The same things were measured in two ways. Each way mixes the same 3 hidden numbers, adds some noise and spreads widely along 3 directions of its own, which tell nothing about the thing.
(in the rows, 128 means zero)
Some things both ways: the first way, then the second way.
138 128 95 124 128 126 110 136 163 143 133 163 128 89
104 89 140 128 155 109 134 122 139 125 131 149 126

145 122 100 114 125 158 130 141 110 169 153 164 115 100
147 140 145 151 180 101 113 121 113 69 104 138 168

126 149 146 141 135 131 132 155 105 151 107 138 117 113
156 160 70 143 170 148 123 133 120 111 130 116 114

134 158 130 117 131 140 140 143 109 170 123 131 124 131
164 163 49 166 141 139 129 127 131 116 136 115 114

136 137 118 84 136 151 145 127 105 169 113 122 105 111
161 155 91 138 178 137 132 131 132 105 125 139 129

145 114 93 109 131 145 117 138 139 146 140 164 107 91
111 97 138 150 132 96 137 117 144 116 129 154 136

147 143 108 120 138 98 119 146 171 120 128 150 120 111
98 124 111 113 107 157 124 128 137 163 135 122 85

154 132 90 125 135 112 119 159 169 120 156 178 114 112
105 123 165 110 109 127 125 124 143 132 122 153 123

162 112 97 140 136 101 108 165 175 111 165 180 106 77
69 95 187 116 104 110 112 115 123 132 113 136 122

114 128 123 133 131 128 112 127 136 140 90 141 115 87
103 88 73 154 145 124 146 127 149 143 150 122 94

155 128 87 80 144 153 144 137 111 165 145 154 92 118
141 170 148 143 119 126 123 134 135 94 102 140 151

128 127 122 141 124 122 109 141 147 132 123 148 124 85
100 99 120 135 167 120 117 120 113 119 126 117 116

126 141 132 131 136 112 125 139 151 133 105 137 126 113
128 127 64 133 155 147 119 120 118 144 140 103 90

Other things, the second way, with their names:
(23): 107 110 152 147 136 99 120 118 128 100 113 136 145
(412): 119 130 95 149 100 131 129 124 141 141 135 123 103
(241): 124 132 115 131 121 129 121 116 131 132 130 136 113
(87): 136 161 126 118 145 147 118 129 120 115 114 133 124
(529): 121 113 62 157 165 130 125 122 122 125 140 101 102
(316): 99 101 155 154 179 99 124 135 122 81 107 124 154
(155): 112 99 91 163 146 106 129 117 132 119 137 123 117
(604): 150 147 139 154 156 108 124 122 130 79 108 146 166
(306): 154 169 161 127 134 127 126 130 137 94 106 161 157
(615): 161 164 54 152 155 147 112 121 111 118 133 103 109
(324): 109 118 80 126 140 154 133 131 134 151 142 113 81
(432): 97 87 125 169 160 90 123 121 124 95 121 116 139
(639): 154 167 106 139 173 143 124 138 122 96 114 126 136
(249): 150 130 102 169 194 99 115 115 110 76 118 126 154
(104): 120 124 79 143 160 140 129 134 128 123 133 109 103
(303): 96 103 175 117 122 113 125 117 138 127 119 158 130
(628): 125 130 105 147 166 131 138 142 136 105 125 125 129
(42): 103 102 106 174 141 101 130 126 131 101 124 111 129
(322): 125 99 108 157 187 95 123 114 116 93 127 128 139
(402): 141 155 170 138 152 103 101 113 107 77 98 146 167
(400): 124 134 126 147 162 127 126 137 125 95 112 121 138
(622): 146 136 125 133 146 123 134 123 142 116 127 163 136
(2): 100 101 116 116 150 130 111 110 113 142 135 123 97
(234): 116 124 89 137 148 142 129 129 128 133 135 113 99
(377): 140 132 112 170 162 101 126 123 127 81 114 127 151
(299): 92 109 125 140 129 126 131 133 135 127 126 121 113
(485): 141 116 113 150 161 99 126 110 129 106 129 147 139
(152): 97 85 90 155 141 114 134 121 136 137 143 116 100
(88): 141 183 100 137 109 164 124 144 136 122 117 115 114
(462): 89 94 138 147 126 101 117 114 124 118 123 120 126
(165): 107 98 140 158 175 92 123 122 120 81 112 129 150
(500): 136 133 115 137 172 127 123 128 124 105 122 132 133
(54): 145 126 128 160 171 90 116 109 117 80 116 142 160
(148): 114 132 109 133 153 145 131 142 128 124 124 116 112
(370): 142 166 155 125 144 126 105 119 113 92 102 143 151
(67): 80 95 134 134 91 111 105 99 116 146 129 116 101
(390): 134 129 118 138 159 114 110 109 112 109 124 133 131
(21): 155 149 108 132 143 127 120 110 130 117 127 150 130
(123): 111 130 153 121 128 123 116 122 126 120 116 140 128
(401): 90 107 135 122 97 127 113 110 126 152 130 125 100
(347): 102 125 117 141 109 132 128 132 141 131 126 120 111
(250): 166 147 78 140 185 140 143 134 145 114 135 149 124
(215): 120 135 150 129 141 124 107 116 114 109 112 130 133
(32): 122 129 181 119 151 109 111 116 122 100 105 160 154
(27): 135 142 100 164 157 118 117 126 116 90 115 109 140
(395): 160 175 102 122 137 152 121 122 130 124 125 141 118
(233): 90 88 146 149 141 94 125 119 131 106 120 131 137
(56): 161 166 78 136 128 145 124 119 134 131 134 133 112
(495): 151 152 99 157 191 121 118 131 109 78 111 117 147
(555): 144 136 123 126 181 121 109 111 110 101 120 140 139
(74): 89 132 139 95 111 163 110 128 119 157 124 115 89
(572): 98 78 116 128 185 119 139 133 134 126 135 137 114
(321): 123 120 130 140 141 118 134 130 140 113 123 142 136
(587): 78 92 140 130 101 116 119 114 130 144 129 126 105

Some of these things the first way, each followed by its name:
137 105 112 138 131 137 111 146 138 140 136 169 116 70 -> (233)
166 135 100 102 135 135 136 159 122 149 166 156 107 116 -> (370)
118 131 120 126 130 150 123 137 122 158 96 148 116 105 -> (628)
137 131 97 114 136 110 109 135 177 123 130 159 120 98 -> (2)
149 131 90 147 125 109 108 163 179 122 164 196 128 104 -> (303)
154 115 121 138 137 105 106 156 157 110 147 162 106 67 -> (587)
146 142 95 117 140 89 116 141 187 111 136 154 120 111 -> (74)
153 127 110 113 130 132 124 142 126 145 152 148 111 100 -> (390)
147 137 118 157 119 132 117 161 126 147 159 168 129 99 -> (485)
143 119 94 98 127 168 122 135 118 169 148 167 112 100 -> (54)
131 132 114 91 144 154 148 132 104 166 105 132 98 116 -> (639)
144 114 96 105 128 146 120 133 132 155 145 161 111 86 -> (23)
162 128 80 99 125 112 110 134 187 121 169 164 122 95 -> (67)
150 140 108 119 126 135 124 147 132 149 156 155 122 108 -> (555)
125 141 126 140 132 100 118 145 156 126 98 141 123 106 -> (324)
129 140 124 125 134 120 122 138 144 142 104 139 117 107 -> (234)
139 137 100 113 136 123 130 147 139 140 129 155 111 128 -> (87)
142 126 129 119 135 138 130 149 106 148 121 140 105 91 -> (500)
150 137 97 102 138 134 138 147 131 149 147 153 102 119 -> (21)
138 119 125 130 136 123 119 145 135 135 114 147 107 76 -> (299)
147 139 100 101 120 146 127 127 135 157 146 143 126 99 -> (321)
146 113 113 126 124 130 107 140 145 138 148 154 116 75 -> (462)
134 120 143 141 131 120 110 140 122 134 118 131 118 67 -> (152)
133 114 154 157 130 116 110 148 127 131 106 137 114 55 -> (572)
122 127 115 109 130 165 133 134 100 176 106 146 106 116 -> (495)
158 128 113 100 135 163 138 145 94 166 154 146 108 103 -> (604)
138 121 122 101 134 158 131 130 102 168 126 135 112 97 -> (27)
